The rows of a group lie close to one hidden flat surface of 12 dimensions, which may be shifted away from zero. Surfaces can cross.
(in the rows, 128 means zero)
Known rows, each followed by its group:
[124  87  98 162 110 102  98 153 143 103  99 146 144 127 178 133 150 161
 124]
j_397
[150 182 115  60 156 123 180 171  60  92  77 102 132 116 165 115 143 157
 147]
j_442
[119 131 141 182 127 125 162 104 117 121 136  94 109  90  70 143 127 119
  86]
j_397
[182 144  71  80 112 160  29 206 120  80 138 152 113 119 175 167 177 110
 167]
j_397
[ 86 159 188 108 120 102 172 138 107 118 147 137 138 103  69 115 153  90
 144]
j_397
[168 187 113 149 167 146 148  64 137 152  87 119  90 120  81 168 106 147
  98]
j_397
[140 145 149 119 138  84 140 124  69 132  95 145 111 141 156 125  94 115
 156]
j_917
[154 101 133 120 151 128 134 147 123 135 148 123  86 121  81 168  87  76
  90]
j_397
[128 131 174 114 187 139 149  82 153 175 205 158 130 142 106  88 118 171
  88]
j_397
[112 110 131 130 149 116 146  90  91 156  50  99 171 132 174 166 122  94
  93]
j_917
[177 143 105 138 161 130 117 113 120 154 104 132  86 136 129 144  88 144
 121]
j_317
[148 119 147 105 130 102 153 149 124 105 193 147 103 128 133 129  96 135
 167]
j_397
[193 193 100  73 185 162 135 111 134 136 114 150  96 149 134 122  99 173
 118]
j_442
[143 162 112 123 147 203 132 109  90 159 140  56 117 134 140  89 133 119
  72]
j_442
[144 122 154  72 149 154 142 140 100 126 160 148 115 161 166 116  92 125
 159]
j_442
[121 143 122 133 104 142 100 121 148 104  39 172 106 165  96 171 115 118
 150]
j_397
[166 152  75 142 117 129  82 146 114 101  92 101 119  90 117 169 152 104
  91]
j_397
[137 132 104 122 114 126 110 132 134  91 109 128 146 123 135 147 140 147
 124]
j_442
[137 123 130 128  86 135 115 136 157  51 139 163 138  90  55 130 141 118
 132]
j_442
[114 156 150 148 150  99 178 164  86  77 116 154  96  81 123 132 180 120
 100]
j_442
[109  50 118 185 114 122 126 149 167 135 130  97 112 134 108 176 108 156
 136]
j_917
[134 137 130 129 155 123 143 116 131 143 157 117 123 110 126 157 138 115
  95]
j_917
[133 122 141 131 119 129  94 145 107 119 109 152 111 140 113 122 116 140
 163]
j_397
[115  96 176 133  96  86 102 124 144 121 186 150 157  91  31  96 117 119
 143]
j_917
[125  78 142 114 123 137 111 155 117 128 133 144 116 157 153 148 100 110
 167]
j_317
[128 160 136 149 145 116  96 102 142 147 117 149 120 112  73 152 150 126
  92]
j_917
[ 83 121 148 121 111 119 135 165 105 113 100 136 170 105 154 108 191 127
 179]
j_397
[ 82 113 128 159 117 114  71 151 131 113 132 153 107 173 158 171 169 140
  95]
j_317
[ 97 144 151 112 151 111 138 128 126 139 119 111 151 129 120 191 153 170
 159]
j_317
[114 118 169 163 109 103 118  95  96 136 145 108 130 123  81 112  94 144
 148]
j_917
[102 180 158 145 143 116 170 111 103 125 115 133  69 150 115 164 123 117
 126]
j_917
[156 128 133 133 117 165 148 122  84 123 105  77 111 100  81 113  85 112
 156]
j_317
[101  70 140 151 144 144 148 171  98 127 137  92 118 139 185 143 140 172
 139]
j_442
[ 78 153 162 123 114 154 114  99 106 144 122 172 110 220 206  99 126  91
 131]
j_317
[ 92 126 139  83 137 110 198 144 167 111 164 150 157 131 169 152 156 100
 129]
j_397
[144 140  98 155 114 148 130 107 147 105 109 107  96 140  86 150  96 141
  95]
j_917
[ 88 151 137 131 129 106 127 135 146 170 119 153 127 149 134 113 163  77
 117]
j_442
[122 176 144 105 167 155 176 129  87  95 125 120 105 131 148 151 152 155
 110]
j_442
[158 128 108 135 132  95  86  76 146 167  66 123 147 140 102 178  76 143
 134]
j_917
[136 108 148 124 148 166  88  99 126 156 136 164 106 193 163 118  87 162
 142]
j_442
[124 157  94 118 110 134 135 160 147 164 104  96 117 121 101 117 137  70
 151]
j_442
[140 140 127 124 112 123 128 122 121  87  93 146 121 131 106 146 107 139
 151]
j_317
[159 152 109 102 149 131 112 117 136  96 126 163 139 123 135 126 143 153
  80]
j_442
[151 146 135 118 153 140 113 148  86 126  95 162  97 120 138 122 138 103
 127]
j_917
[ 93 103 161 133 131  95 132 148 102 127  89 127 146 133 127 162 134 173
 194]
j_317
[152  92 122  91 158 136 155 107 171 125 177 144 167 112 143 120 114 117
  61]
j_917
[168  67 129 122 147 130 114 140 150 150 103 181 126 121 115 111  88 103
 129]
j_317
[132 166 134 133 151 140 124  87 158 137  97 166 108 138  74 171 127 117
  85]
j_917
[ 88 121 169 119 119 154 104 122 133 147 112 160 138 163  95 107 134 128
 150]
j_317
[178 206  95  62 121 121 102 143 135 131 123 112 135  98  36  99 122  88
 108]
j_317
[141 125 117 131 127  99 125 106 148 127 100 154 131 149 129 125 100 149
 115]
j_397
[126 178 104 173 127 136 145 123 133 112 143  94  62 148 118 145 127 174
 112]
j_917
[143 219 129  82  91 133  82  75  88 125  94 148 154 152 120  68 117  65
 120]
j_442
[ 99 190 109 137 128  93  94 132 119 133 112 118 131 139 135 148 190 122
  69]
j_317
[102  86 146 119 114  63 107 207  89 123 145 114 138 122 142 133 142 147
 178]
j_317
[101 120 173 114 152 137 166 123 140 144  89 194 105 157 122 157 117  94
 156]
j_317
[120 165 181 107 173 143 136 106 109 137 107 205 107 131 105 129 150  84
 102]
j_917
[105 101 124 123 126 150  72 131 101 189 126  62 180 133 149 111 155 122
 115]
j_317
[148 137  79 111 112 106  89 135 134 134 100 114 143 140 169 164 123 106
 123]
j_442
[ 70 131 112  90 127 131 151 155 121 142  92 104 181 148 215 153 193  68
  88]
j_397

New rows. What belongs after each?
[ 97 138 183 108 130 131 188 131 138  91 160 161 107 139  88 154 119 142
 175]
j_317
[ 97 154 165 104 106  89 142  87 119 165 138  73 177 120  71 165 104 101
 190]
j_917
[112  87 147 125 116 170 175 137 123 123 173 101 138  96 129 109 135  34
  84]
j_317
[106 127 181 127 167  86 194 139 115 182 103 151 136  83  66  61 138 116
 149]
j_317
[123 103  80 174 117  89  78 131 191 151 101 143 148 145 150 132 148 196
 131]
j_442
[106 157 115  91 184 105 168 210 134 157  20 174  98 140 134 164 179 108
 133]
j_442
[153  95 115 138 122 139 116 162 117 120  92 112 109  95  71 150 109  96
 129]
j_317
[ 95  87 133 135  97 108  95 142 110 127  82 133 142 171 131 116 108  97
  92]
j_397
[122 141 123 121 163 230 131 124 122 115  67 108  95 151 101 205 151 125
  75]
j_442
[155 134 141 130 164  96 206 125 130 105 140 169  80 116 145 151  89 125
 139]
j_317
[104 112 173 130 150 111 141 139 146 122 173 204 113 131 124 103 152 124
 108]
j_442
[147 114 100 113 178 130 127 146 127 198 141 107 122 164 216  96 117 183
 125]
j_442
[153 136 118 105 115  59 124 182 105 103  77 151 130  82 104 157 128  75
 159]
j_397
[148 150 114 106 123 180  58 166  99 111 135 122  88 143 129 164 148 100
 131]
j_397
[103 144 150 138 140  51 161  86 118 151 132 117 151 136 140 154 112 133
 114]
j_917
[ 72 156 154 143 150  96 124 121 142 154 137 159 137 148 132 123 185 151
  91]
j_317
[ 86 149 147 102 125 135  92 122 108 167  71  88 189 133 101 145 166 138
 157]
j_317
[127 168  89 139 114 126 121 112 132 143 129  79 138 128 149 126 148 123
 109]
j_442
[131  92 118 196 120 137 102 161  97 136 110 111  96  85 103  87 153  77
  72]
j_442
[160 142 101 126 144 121 141 140 148 119 160 137 112  99 125 113 139 136
  96]
j_442
[127 123 138  78 141  90 118 187 117 146 171 107 143 118 114 142 135 128
 164]
j_317
[149 165 114 180 167  67 135 150 138 140 147 164  58 101  88 101 149 142
  45]
j_317
[ 93 148 168 108  92  93 142 156  89  97 146 118 144 126  91  81 137 163
 185]
j_317
[101 128 159 122 146 156 134 128 127 168 129 143 115 150 117 124 135  92
 123]
j_317
[129  97 137 163 123 124  96 146 112 135  90 135 109 126  84 119 115 154
 144]
j_317
[ 90 121 163 110 124  96 127 141 146 128 115 148 180 102  62 116 166 156
 144]
j_317
[153 145 169 100 175 121  85 136  94 165 105 203 109 119 112 132 134  98
 160]
j_917
[140 186  82 108 167 116 163 119 192 135 141 125 116 138 150 183 152 186
 115]
j_442
[147 147 128 111 143  54 165 152  91 113  85 131 132 101 128 144 109 157
 181]
j_317
[144 153  81 117 103 155 162  70 162 104 108  86 177 131 156 116 112 154
 114]
j_397
[121 106 148 143 103 132 102 138 113 105 122 133 120 141  93 113 110 171
 166]
j_317
[ 92 168 163 159 107 129 116 139 126  96 122 217  32 199 105 110 123 102
 121]
j_317
[123  66 130 184 146 113  80 223 115 167 176  89  77  78  32 119 153 140
  93]
j_317
[130 103 119 108 176 170 115 155 164 171 116 167 105 154 125 140 140 112
  83]
j_442
[114  75 127 141  88  78 116 155 105  67 120 129 173 109 160 114 131 165
 152]
j_317
[181 137 124 147 161 119  89 109  81 172 127 105  96 126 144 141  88 156
 160]
j_917
[ 86 148 154 125 105 165 177 106  78 116 134  69 140 134 160 125 138  86
 135]
j_317
[ 91  89 150 149 120 150  85 148 113 141 108 100 138 136  91 159 147 153
 148]
j_317
[105 128 139 170 115 123 121 125 131 186 164 125 107 132 122  60 136  84
 117]
j_442
[138 140 136  96 144 125 126 116 146 103 151 177 127 147 146 147 126 146
 126]
j_442
[169 149  94 105 107 171 108 113 125  55 100 110 139 124 112 178 110 165
 138]
j_442
[123 166 136 127 142  94 143 120 106 119 110 155 120 125 134 126 143 112
  94]
j_917
[100 114 172 177 105 123 118 132  72 124 138 139 125 110 117  17 147 127
 118]
j_442
[126 167 142 122 107 140  90 168  42 162  97  68  78 163  99 112  98 117
 198]
j_317
[124 147 121 174 137 131 130 131 124 189 116 108  59 158 148 148 106 102
 162]
j_442
[154 103 146  96 128 122 133 183 106 130 135 115 114  99  63 132  91 116
 190]
j_317
[159 114 113 123 118 154  62 116 148 158 103 117 148 118  76 140 108 143
 170]
j_917
[140  69 131 144 138  91 112 170 121 151 140 135 133 101 128  94 124 131
 122]
j_317
[150 113  69 126 100  79 161 151 135  62  84 132 122 152 172 113  85 138
  84]
j_917
[150 160  88 142 107 148 100 118 131  87  73 116 140 109  92 131 147 156
 103]
j_442
[ 84 173 127 151 144 118 157 117 151 142 121 126 120 139 141 143 180 156
 107]
j_442
[148 130 101 140 106  98 109 138 136  81 107 120 151  81  70 124 141 150
  98]
j_317
[140 159 139  92  89 180 124 109  86 129 141 123 112 173 154  45  76  53
 142]
j_317
[195  87 110 156 186 156  81 144 177 204 151 203  29 150 109 135  72  82
  93]
j_442
[139 173  92 101 138  62 154 142 132 105  78 167 126 142 175 138 138 117
  93]
j_917
[ 99 153 119 181 117 153 101  89 144 147 111 113 115 146 115 140 158 127
  85]
j_442
[123 185 111  85 122 148 138  98 125 105 164  93 179 117 142 110 167 122
  65]
j_442
[103 113 154 100 143 168 147  94 144 151 135 124 185 129 130 110 143 127
 116]
j_917
[101 214 137 168 123 112 152  97 126 126 107 136  79 128 104 157 163  94
 117]
j_442
[144 142 101 164  98 161 106  75 101  91  55 102 129 134 135 141 107 137
 111]
j_317
[159 204 117 102 130 112 119 115 113 120 143 139 120 135 132  81 129 164
 141]
j_917
[109  82 140 135  75 169 148 129  97  57 112 100 135 131 152 164 108  82
 151]
j_317
[180 128  95 134  84 110  48 115  99  72  82 155 121 117 126 167  95  77
 119]
j_442
[104  64 150 120  81 183 128 113 143  46 114 168 136 172 167 197 100 101
 162]
j_317
[135  73 143 125 109 158  64 107 103 113 155 139 148 162 166 114 100 129
 116]
j_442
[102 136 146 148 133  73 128 119 144 149 128 145 131 132 105 149 134 142
 135]
j_917
[ 93 166 134 141 158 108 138 157 117 177  50 159  90 151 142 139 166  89
 117]
j_442
